There are 8 hidden switches. A switch that is on adds its own fixed numbers to the row, and there is some noise. The rows also spread widely along 13 directions, which tell nothing about the answers.
In the rows, 128 means zero.
Known rows, each followed by its switches (1 for on, 0 for off):
[130 165 147 133 135 113 144 134 154 110 138  76 121 117 141 100 137 150
 138 110 130 112 130 133 125 151 136 137 103]	0 0 0 1 1 0 1 1
[111 158 121 139 134 104 131 126 151 131 139  88 122 128 141 117 137 112
 100 132  99 172 166 136 118 150  78 115 123]	0 0 0 0 1 0 0 0
[110 146  95 120 126  92 117 135 114 140 133 119 124 123 141 114 126 118
 114 125 127 171 161 145 111 145 126 150 124]	1 0 0 0 0 0 1 0
[150 144  85 124 145 140 127 132 149 110 132 145 160 139 144  93 153 110
 117 136 106 190 171 118  96 201 138 157 108]	1 0 1 0 1 0 1 1
[117 132  96 132 133 162 172 153 120 103 126 112 151 111 135 104 142 155
 104 151 170 158 142 148 132 122 142 143 124]	1 1 0 0 0 0 0 0
[124 118 136 116 155 137 182 169  84 100 119 110 129 111 154 109 107 118
 154 133 144 136 135 142 136 118 136 135 113]	1 0 1 0 0 0 0 1
[132 163 137 152 119 104 119 100 148 146  91  98 148 131 100 158 184 178
 150 134 173 118 100 138 127 146 186 165  87]	1 0 0 1 0 0 1 0
[161  98  82 146 118 190 168 126 122  80 127 134 148 150  76 149 168 137
 120 150 114 104 141 147 147 169 129 133 136]	0 0 0 1 0 0 1 1
[132  61 137 137 103  94 144 115  68 154 141 151 149 123 150 112 173 123
 141 105 108 165 151 117  69  78 146 119 146]	1 0 0 0 0 0 0 1
[113  77 106 169 155 125 159  88 112 159 165 161 154  97 159 126 158 119
 162 146  95 206 169 130  88 128 143 145 114]	0 1 0 0 0 1 0 0
[ 92 135 111 127 147 103 171 121 107 126 158  77 136  76 177  60 157 114
 152 151 144 157 168 162 145 122 133 113 127]	0 0 0 0 0 0 0 1
[151  75 133 121 136 138 129  94  86 122 114  99 166 141 107 148 179 109
 149 137 104 104 120 133 146 170 112 119 121]	1 0 0 0 0 1 0 1
[125 166  96 149 133 148 166 114 148 104 170 106 140 138 129  78 127 138
 165 114 108 100 164 147 115 191 141 139 125]	1 1 0 0 0 0 0 1
[ 87 105  43 117  95 125 141 117  60 118 203 150 100 117 117 112 103 163
 121 156 108 174 188 142 124  93 135 154 142]	0 0 0 0 1 0 0 1
[ 92 131 137 158 127 140 185 120 157 116 197  81 109 105 162  97 139 176
 114 118 113 126 163 110 122 105 133 105 133]	0 0 0 1 1 0 1 1
[121 172 111 155 115 120 145  99 167 144 177  91 116 131 135  76 152 135
 166 116  73  95 157 144  78 150 120 135 138]	1 0 1 0 0 0 0 1
[166 164 118 136 113 133 136 151 166 112 105 110 144 133 117  98 159 131
 121 114 133 128 128 153  90 147 122 157 107]	0 1 0 0 0 0 0 1
[ 92 151  80 134 123 114 117 111 103 138 150 127 131 128 122 114 150 148
 129 141 146 177 163 134 123 127 152 149 129]	0 0 1 1 0 0 0 0
[159 144  93 101 100 105 132 127 100 105 106 111 125 113 119 117 150 120
 115 157 145 175 132 154 112 127 128 164  92]	0 1 0 0 1 0 0 1
[ 82 120 141 137 171 161 151 139 133 120 145 107 160 152 152 143 140 152
  69 119 161 183 155  85 159 144 116 107 134]	1 1 1 1 0 0 0 0
[124  76 133 124 128 112 160 129  51 124 137 136 138 117 157 119 123 121
 135 123 119 184 153 116 101 103 139 117 128]	1 0 0 0 1 0 0 0
[124  56 137 131 114 145 171 146  80 105 176 136 117 141 133 142 112 151
  91 105 112 136 155 103 118  83 120 117 152]	0 1 0 0 1 0 1 1
[144 130 114 121 118 136 117 155 103 124  94 140 146 137 118 128 146 131
 106 120 152 171 137 125  93 115 143 150 110]	0 0 1 0 0 1 0 0
[102 115 112 131 133 125 123 106 135 142 159 111 152 120 142 122 171 150
  98 136 140 164 161 114 140 140 140 128 123]	0 0 0 0 0 0 1 1
[ 79  52 104 131 148 133 114 165  81 152 181 145 137 115 139 104 122 166
 121 111 111 128 145 140 123  86 119 159 183]	0 0 0 0 0 0 1 0
[ 75 125 121 128 140 131  86  81 128 167 158 126 136 167 117 201 120 170
  79 129 124 191 152  61 142 160 125 134  96]	1 0 1 0 0 0 0 0

New rows, each followed by its switches (1 for on, 0 for off):
[117 154  98 114 140 150 147 150  94 102 128 110 139 121 129  95 116 134
 140 138 161 142 146 146 139 149 150 142 117]	0 0 1 0 0 0 0 0
[109 122 131 130 165 139 135 156 111 125 135 119 149 128 151 100 123 122
 135 108 131 150 151 127 118 142 122 129 128]	0 0 1 0 0 1 0 0
[160  72 155 129 121 191 151 125 105 105 113 110 145 139  90 179 131 171
 123 119 136  77  89 103 138 139 149 129 107]	0 0 0 0 0 0 1 0
[115  82 112 128 169 155 100 125 106 122 157 130 179 163 121 119 156 126
 120 123 102 136 153 112 150 196 110 130 165]	0 0 1 0 1 0 1 0
[128 124 138 141 135 112 158 114 122 127 143 105 128 120 135 127 138 133
 160 122 121 116 145 135 128 144 147 129 110]	0 0 0 0 0 0 1 1
[124  70 100 105 117 109 110 134  95 134 134 143 145 124 144 142 171 120
  47 145 124 229 167 105 120 104 105 130 131]	0 0 0 0 1 0 1 1
[154 144  66 134  79 159 158 101 123 109 123  83 116 106  87 118 194 156
 112 203 131 122 113 176 103  98 123 166 124]	1 1 1 0 1 1 0 0
[129 140 157 130 105 128 124 133 106 124 118  90 131 169 102 146 135 147
 110  91 144  95 126 114 119 117 124 106 138]	0 0 1 0 0 0 0 0
[130 117 115 159 124 124 167 144 123 129 130 143 137 130 138 104 172 125
 138 125 113 159 155 137  81 102 132 135 144]	1 0 1 1 0 0 0 1
[104 172  97  83 110 111  96 129 127 127 138  50 122 109 137  82 146 148
  86 135 153 133 132 143 145 137 105 141 116]	1 0 0 0 0 0 0 1
[110  95 115 103 164 139  89 180  99 140 117 127 136 107 124 125 124 164
 138 137 138 125  92 153 139 102 118 206 115]	0 0 1 0 0 1 0 1
[115 112 106 111 147 122  95 131 109 129 141 123 169 125 139  89 169 140
 119 111 149 156 146 124 139 166 150 149 130]	0 0 0 1 0 0 1 1
[ 94 130 139 100 125 101  94 116 114 148 144  64 129 111 144 116 152 158
  96 117 152 138 128 116 145 108 119 128 107]	0 0 0 0 0 1 0 1
[119 103 126 110 132 105 159 125  66 104 146  84 126  95 157  83 147 114
 147 138 125 149 145 146 139 114 118 112 133]	0 0 0 1 1 0 0 1
[119  97 112 140 148 135 148 149 115 116 139 121 127 161 112 159 144 109
 103 137 103 118 153 154 144 132  78 142 159]	1 1 1 0 0 1 1 1
[114 123 125  92 116 157 117 124 108 122 146  88 123 107 145 118 121 174
  75 135 150 176 122  80 116 106 135 134  95]	0 0 1 0 1 0 0 0
[109 134 143 146 124 172 157 150 145 115 151  93 128 121 132 107 149 194
 114 107 152 102 123 110 117  85 148 132 124]	0 0 1 1 0 1 0 1
[121 109 161 137 107  95 110 123 115 161 125 125 133 137 122 158 147 174
 124  96 140 135 118 104  99  83 150 145 106]	0 0 0 0 0 0 0 1
[124 154 129 118 117 120 126 119 110 128 128  95 120 136 118 134 129 154
 139 122 144 112 125 124 121 128 151 149  96]	1 0 1 0 0 1 0 1
[105 153 132 151 117  81  84 147 170 173 153 120 124 161 142 111 135 119
  79  61  73 167 176 113  63 127  65 119 155]	0 0 0 0 0 0 0 0
[ 57  91 114 155 141  66 161 110  61 157 185 121 104 107 151 133 135 129
 153 137 117 159 179 155 141  74 130 119 167]	0 0 0 1 0 0 1 0
[179 115 145 161 164 151 150 185 161 117  74 170 180 128 129 120 151 152
 171 104 148 119  99 149  80 155 178 206  86]	1 1 0 0 0 1 1 1
[112 107 154 107 155  73  88 134  94 148 122  66 146 133 132 117 165 115
 150 109 122  76 113 165 160 146  98 144 147]	1 0 0 0 0 1 1 1
[ 96  84  62 137 124 158 144 136  89 122 163 172 180 115 135  90 178 168
 106 150 167 199 182 128 131 112 175 143 147]	0 0 0 0 0 0 0 1
[103 130 133 120 195 103  96 163 124 122 112 118 182 141 138 121 152 147
 132 129 182 150 135 151 187 183 145 179 111]	0 1 0 0 1 1 1 1
[111 121 124 101 146 178 169 152 133 108 148  54 124  72 166  75 134 157
 109 157 142 119 108 130 141 106 112 138 113]	1 0 1 0 0 0 0 1
[125 129  87 123 111 113 147 144 108 123 115 126 129 118 129 123 153 120
  98 152 137 185 159 150 117 111 117 141 121]	1 0 0 0 0 0 0 1
[112  77  82 145 175 148 120 166 108 150 133 209 160 112 130 132 132 152
 166 156 117 191 134 143 108 122 149 217 116]	0 0 1 0 0 0 0 1
[117 210 114 119 151  99 103 146 175 133 102  87 142 126 151  91 140 124
 101 111 152 186 142 140 113 182 114 160  92]	1 1 0 1 0 0 0 0
[155 124 138 122 112 106 138 107 118 128 125  92 138 101 154  91 190 121
 133 135 133 150 134 125  86 112 154 132 105]	0 0 1 0 1 1 1 1
[106 135 121 140 131  95 158 150  55  98 121 117 142 159 100 128 145 133
 167 117 177 104 158 173 175 125 155 120 155]	0 0 0 1 0 0 0 1
[123 132  78 139 143 151 154 154 121  94 134 124 134 144 114 117 130 104
 102 135 111 159 167 163 136 163  80 132 152]	0 1 0 1 0 0 0 0
[114 145 141  94 116 124 107 154 142 120 122  73 113 143 124 155 118 154
  39 106 156 149 125 104 147 115  82 131 102]	0 1 0 0 0 0 0 1
[ 77 136 163  94 156 119  86 117 107 144 185  33 118 119 151  83  95 174
 149  95 115  73 107 108 151 144 110 134 132]	0 0 1 0 1 0 0 0
[167 119 144 110 126 133 122 127 143 119 100  82 138 121 127 133 157 109
 101 120 115 136 110 129 110 146  87 137  91]	0 1 0 0 0 1 0 1
[106 131 123 158 122 115 129 120 146 142 148  91 125 138 113 137 157 149
 114 139  97 124 144 147 127 123  84 123 150]	0 0 0 0 1 0 0 0
[116 158 120 127 112  68 121 122  77 123 134 121 116 166 113 136 130 117
 144 119 131 149 174 139 121 126 133 131 122]	0 0 1 0 1 1 0 1
[ 90 133 150 143 143 116  97  98 152 151 172  89 160 166 122 127 157 172
 120  87 131 105 146 103 149 167 123 122 138]	0 1 0 0 0 0 0 1
[160 172 131 131 147 152 145 174 154  92  98 123 146 164 132 110  91  98
 116  77 109 143 158 122  97 212 106 120 105]	1 0 0 0 0 0 0 0
[127  81  74  99 131 157 128 173 100 111 132 149 104 102 120 151  92 142
  80 168  97 194 131 136 126 102  78 184 104]	0 0 0 0 1 0 0 1
[ 91 104 102 108 174 119 113 159  70 116 149 145 195 140 157  61 151 142
 138  95 176 170 162 133 151 165 163 150 154]	1 1 0 1 0 0 0 1
[149 122 102  91 115 143 153 138  70  80 113 100 135 123 129 118 120 116
 102 144 152 157 144 129 139 158 140 123 108]	1 0 0 0 1 0 1 0
[ 91 120 133 161 163 144 171 160 165 139 133 121 134 100 166 139 129 144
  87 143 129 201 157 122 125 103 101 124 112]	0 0 0 0 0 0 0 0
[ 98 186  90 148 134 166  97 169 193 127 161  84 152 144 110  52 149 188
 110  97 126  69 139 163 125 168 105 156 170]	0 0 0 0 0 0 0 0
[ 83 123 125 142 154 108 135 119 106 154 148 120 152 115 166 102 163 142
 135 127 144 187 154 114 113 117 150 131 134]	1 0 1 1 0 0 0 0
[123 129  91 161 144 152 147 146 159 120 139 150 170 143 127 114 166 134
  91 128 138 174 175 137 119 164 133 141 142]	0 1 0 0 0 0 1 0
[110 162  80 102 165 134 114 164 128 105 131  94 149 114 150  65 115 123
 116 143 130 166 154 158 143 194 101 156 121]	1 0 0 0 1 0 0 0
[ 93 181  82 125 152 160 151 180 161  97 135 101 123 107 158  90 110 137
  58 130 154 206 177 133 136 144 101 130 104]	0 0 0 1 0 1 0 0
[110 133 133 102 170 124  99 167 109 118 133 105 164 134 157  77 111 126
 119  78 153 137 150 121 143 187 137 134 129]	0 0 0 0 0 0 1 0
[ 90 141 113  82  95  57 131 100  15 115 185  75  71 143 129 119  83 123
 152 120 127 103 167 139 148 108 141 122 141]	1 0 1 0 1 0 1 1
[173 164 140 142 123 114 174 173 111  87  81 115 137 133 134  83 137  92
 147  85 151 140 145 164  79 136 138 124 114]	0 1 0 1 0 1 0 0
[168 185  88 117 104 144  95 155 159 115 103 108 149 134 122  43 174 117
 107  97 125 146 134 143  58 166 121 153 132]	0 0 1 1 0 0 0 0
[157 121 119 103  80 147 133 132 134 103 132  62 113  97 127  91 179 159
  71 133 128 118 105 126 104  90 112 133 125]	0 0 0 1 1 0 1 1
[108 150  97 117 149 107 135 151 113 104 123 128 149 126 149 115 149 144
  89 140 185 209 166 133 150 147 156 161 100]	1 1 0 1 1 1 1 1
[128  79 114 122 147 101 148 163 105 139  87 116 129  65 148 142 181 112
 112 188 145 179 114 183 138  62 105 173 111]	0 0 0 0 0 1 1 1
[ 87  91  85 129 156 145 154 127  90 134 193 138 144 105 170  72 133 131
 140 136 103 172 181 125 112 124 134 136 145]	1 0 1 0 0 1 0 1
[125 153  95 123 136 129 115 129 130 132 123 115 146 126 127 107 133 128
 131 130 121 155 144 143 115 175 126 154 110]	1 0 0 0 0 0 0 0
[113 139  81 127 120 106 104 119 125 137 124 108 141 138 104 128 184 134
 113 150 124 149 140 160 141 145 105 156 138]	1 0 0 1 0 0 0 1
[108 153 126 143 122 124 176 153 142 122 137 112 119 126 148 121 140 151
  97 131 157 163 153 129 109  84 131 137 122]	1 1 1 0 0 0 0 1
[133 162 147 132 118 123 143 142 121 108 101 103 113 186 102 182 104 105
  88 102 126 140 156 110 129 151  92  94 114]	0 0 1 0 0 0 0 0
[116 106 120  69 156 119  66 138 109 150 106  90 130 107 139 139 143 136
  93 145 123 172  84 116 141 131  86 186  93]	1 0 1 1 0 0 0 1
[139 130 113  99 124 137 135 115  99 108 137  97 132 117 150 104 111 117
 109 126 111 177 151 105 109 171 119 116  97]	1 0 0 0 1 0 0 0
[120  65 100 149 173 166 139 143 114 125 160 191 167 134 132 134 136 151
 148 145 103 173 154 114 122 157 152 176 129]	0 0 1 0 1 0 1 1
[ 96 107 113 131 162 136 149 152 109 138 138 102 142  68 172  75 150 150
 141 141 139 163 128 153 118  98 133 156 125]	1 0 0 1 0 1 0 0
[171  83 148 148 123 144 182 116 122 114 103 107 136 113 113 159 165 142
 156 164 105 110  89 147 113 115 120 154 102]	1 1 0 0 1 0 0 1
